The groups are shells around one centre, one inside the other: the same stretched ball of 5 dimensions in 10 sizes.
In the rows, zero is written as 128.
Known rows, each followed by its group:
[138 183 114 177 109 134 169 151  97  81 106 179 147] -> kabim
[186 158 127 135 120  58 149 122 119  94 123 166  85] -> sut
[171 166 125 168 114  63 168 131 101 100 115 161 112] -> kabim
[185 174 126 149 117 125 157 136 105 108 100 161 121] -> kas
[155 187 117 163 114 154 165 149 101  87 101 174 142] -> Nis
[163 127 123 144  85  88 118 135 111 136  94 172 124] -> sut
[184 129 134 117  94  43 125 119 129 124 105 165  87] -> Mede
[181 140 129 119  94 102 123 130 123 126  94 169 109] -> Romav
[157 142 130 138  82  78 140 135 120 118  93 170 121] -> pusa
[203 149 136 121 103 101 136 125 118 135  89 154 105] -> kabim
[197 151 127 119 117  95 128 123 122 111 111 168  90] -> dolip
[190 144 134 118 101  75 134 123 126 119 101 163  94] -> givi
[158 162 121 146  96 149 140 146 109 111  89 175 141] -> pusa
[165 145 119 135  95 143 118 141 112 124  91 178 132] -> Mede
[129 144 117 154  84  86 136 143 114  98 106 187 131] -> kabim
[177 129 135 122  87  35 131 121 129 123 103 165  92] -> Nis
[174 159 127 147  97 130 146 140 106 126  85 162 135] -> Nis
[125 153 110 179  93 103 144 149  99  97 108 186 146] -> dolip
[167 158 128 153  96 102 153 138 107 118  93 163 129] -> kas
[194 168 130 131 125  63 159 120 120  90 121 161  82] -> Mede
[164 134 128 121  90  60 126 126 129 110 107 176  97] -> Mede
[173 166 133 143 105  70 166 129 117  98 105 161 107] -> givi
[184 140 132 140  97  66 140 126 113 130  98 158 107] -> Romav
[181 145 129 140 102  67 140 126 114 120 105 163 103] -> kas
[202 144 141 111 101  55 141 117 129 123 100 154  84] -> Nis
[177 190 118 151 126 178 156 145 101  94 100 170 135] -> lir
[170 147 133 139  88  71 148 131 117 121  93 162 115] -> givi
[191 154 139 134 102  46 160 121 119 116 103 152  94] -> pusa
[170 130 131 142  78  87 129 134 112 146  82 162 128] -> dolip
[158 153 122 140 102  83 141 133 118  97 111 177 110] -> kas
[176 163 136 126  96  88 157 130 125 106  94 162 109] -> sut
[156 170 114 165 120  99 155 138 103  83 122 178 118] -> sut
[135 145 116 168  87  98 139 145 103 111 100 180 142] -> Mede
[222 169 142 118 122  77 161 116 121 117 101 144  83] -> lir
[185 133 135 115 100  25 132 115 132 111 114 165  75] -> lir
[157 156 123 164 101  77 155 136 104 105 107 168 123] -> pusa
[170 171 130 135 102 115 158 137 118 100  95 166 121] -> Nis
[158 132 123 131  83 107 115 138 119 127  91 178 125] -> Romav
[177 181 121 159 127 108 166 135 102  88 116 166 114] -> pusa
[217 158 142 127 121  27 163 110 120 113 114 144  71] -> dolip
[165 184 120 158 121 118 168 139 105  83 112 170 122] -> givi
[196 154 133 127 111  79 144 123 119 117 104 158  95] -> kas
[146 150 118 146  98  94 135 138 116  95 111 184 119] -> Romav
[140 172 106 164 110 174 138 154  99  90 104 189 151] -> kabim
[135 151 106 157  98 153 119 151 105 101 104 194 145] -> lir
[173 180 119 145 119 155 151 142 107  95 101 172 128] -> Romav
[149 150 129 130  85  77 144 135 127  99  99 176 115] -> dolip
[156 124 129 117  76  71 115 131 132 121  96 179 109] -> lir
[151 147 117 144  93 133 124 144 111 114  95 182 136] -> givi
[138 137 119 161  83  72 136 140 109 113 103 179 130] -> sut

New rows, each followed by its group:
[147 160 120 156  88 150 143 151 105 116  83 175 153] -> sut
[197 150 146 123  94  42 161 119 125 127  92 145  94] -> dolip
[197 154 140 125 102  66 153 122 122 121  96 152  96] -> pusa
[166 150 134 129  88  71 149 130 125 110  96 166 110] -> Nis
[174 173 134 139 101 103 167 135 116 104  93 160 120] -> sut
[149 156 111 144 106 140 125 144 112  95 108 189 128] -> kabim
[145 162 110 164 110 115 142 144 103  89 116 184 129] -> Mede
[217 176 142 114 122  91 164 119 124 108 100 147  86] -> dolip
[153 142 127 148  88  55 146 133 116 110 104 171 115] -> Romav
[189 158 138 123 105  53 157 121 127 104 107 158  88] -> pusa
[182 179 129 161 112 122 172 138  99 112  93 154 131] -> kabim
[179 167 132 143 103 108 160 135 111 113  92 159 122] -> givi
[178 155 127 139 101 122 139 136 110 123  91 165 124] -> kas
[191 195 122 167 136 130 178 136  93  94 110 156 121] -> dolip
[172 186 112 164 133 156 156 143  96  88 114 174 129] -> lir
[202 187 125 151 141 101 171 126 104  90 120 156  97] -> dolip
[200 184 131 132 126 132 162 131 113 101 101 157 108] -> sut
[169 178 132 152 105  92 177 136 111  97  99 159 121] -> sut
[161 192 113 155 128 157 160 145 104  73 113 179 129] -> lir
[167 130 126 133  85  90 120 133 118 132  92 171 118] -> pusa
[144 184 109 173 118 155 158 151  96  79 111 183 144] -> sut
[173 156 134 125 103  38 156 122 130  90 116 167  86] -> lir
[145 175 114 169 112 113 161 144 102  81 114 179 132] -> Nis
[178 170 126 136 117  94 155 130 118  90 113 168 102] -> kas
[145 152 117 143  90 146 127 148 113 109  91 184 142] -> Nis
[139 173 117 165 104 108 163 145 107  81 109 179 134] -> sut
[138 133 123 156  79  49 139 136 114 111 104 177 123] -> dolip
[132 166 109 180  98 150 148 155  93 100  98 183 160] -> sut
[159 155 116 168 102 125 141 144  96 119  98 171 141] -> Mede
[148 151 125 138  89  88 143 137 122  99 101 178 120] -> Nis
[143 162 108 167 109 139 137 148  99  95 110 186 140] -> Mede
[178 146 128 131  92 133 127 137 114 133  83 167 128] -> sut
[144 138 120 141  85  95 126 140 118 110 100 183 126] -> pusa
[201 156 141 129 112  22 165 113 123 108 113 149  77] -> sut
[133 163 113 157  92 157 139 154 106  99  93 187 153] -> sut
[166 153 125 163  99  83 153 136 102 119 100 163 126] -> Nis
[183 162 129 151 114  66 160 127 109 106 111 159 103] -> givi
[145 147 118 146  95  88 134 138 116  98 110 183 119] -> Romav
[165 179 121 168 115 121 168 142  98  96 104 166 132] -> givi
[190 175 124 153 131  86 163 127 105  93 121 161  99] -> sut
[208 160 135 120 115  98 145 123 119 120  99 154  95] -> Mede
[191 194 133 141 123 119 182 133 112  89 101 155 112] -> lir
[142 160 115 139  97 144 131 147 117  92 101 189 134] -> lir
[179 156 127 149 114  53 154 125 111 103 118 163  97] -> Nis
[178 136 131 132  92  70 131 127 119 128  98 164 106] -> kas
[142 131 122 130  81  80 119 136 126 107 103 186 116] -> lir
[183 141 130 118  98  82 127 125 126 118 101 168  98] -> pusa
[186 149 138 124  95  66 148 124 124 120  95 157 101] -> givi
[173 132 127 127  84 122 114 137 117 141  82 170 128] -> lir
[205 172 141 125 112  91 166 124 119 114  95 148 100] -> sut
[143 151 114 156  91 144 129 149 105 114  92 183 148] -> pusa
[129 132 109 154  80 138 107 151 107 120  94 193 150] -> dolip
[197 167 140 142 116  27 179 117 116 101 114 147  84] -> lir
[179 139 133 112  93  71 128 124 131 116 100 169  95] -> Nis
[185 166 134 144 104  93 164 131 111 115  94 154 116] -> pusa
[142 148 118 161  86 119 137 147 104 116  93 178 145] -> pusa
[145 147 113 157  97 120 128 144 106 108 104 184 135] -> pusa
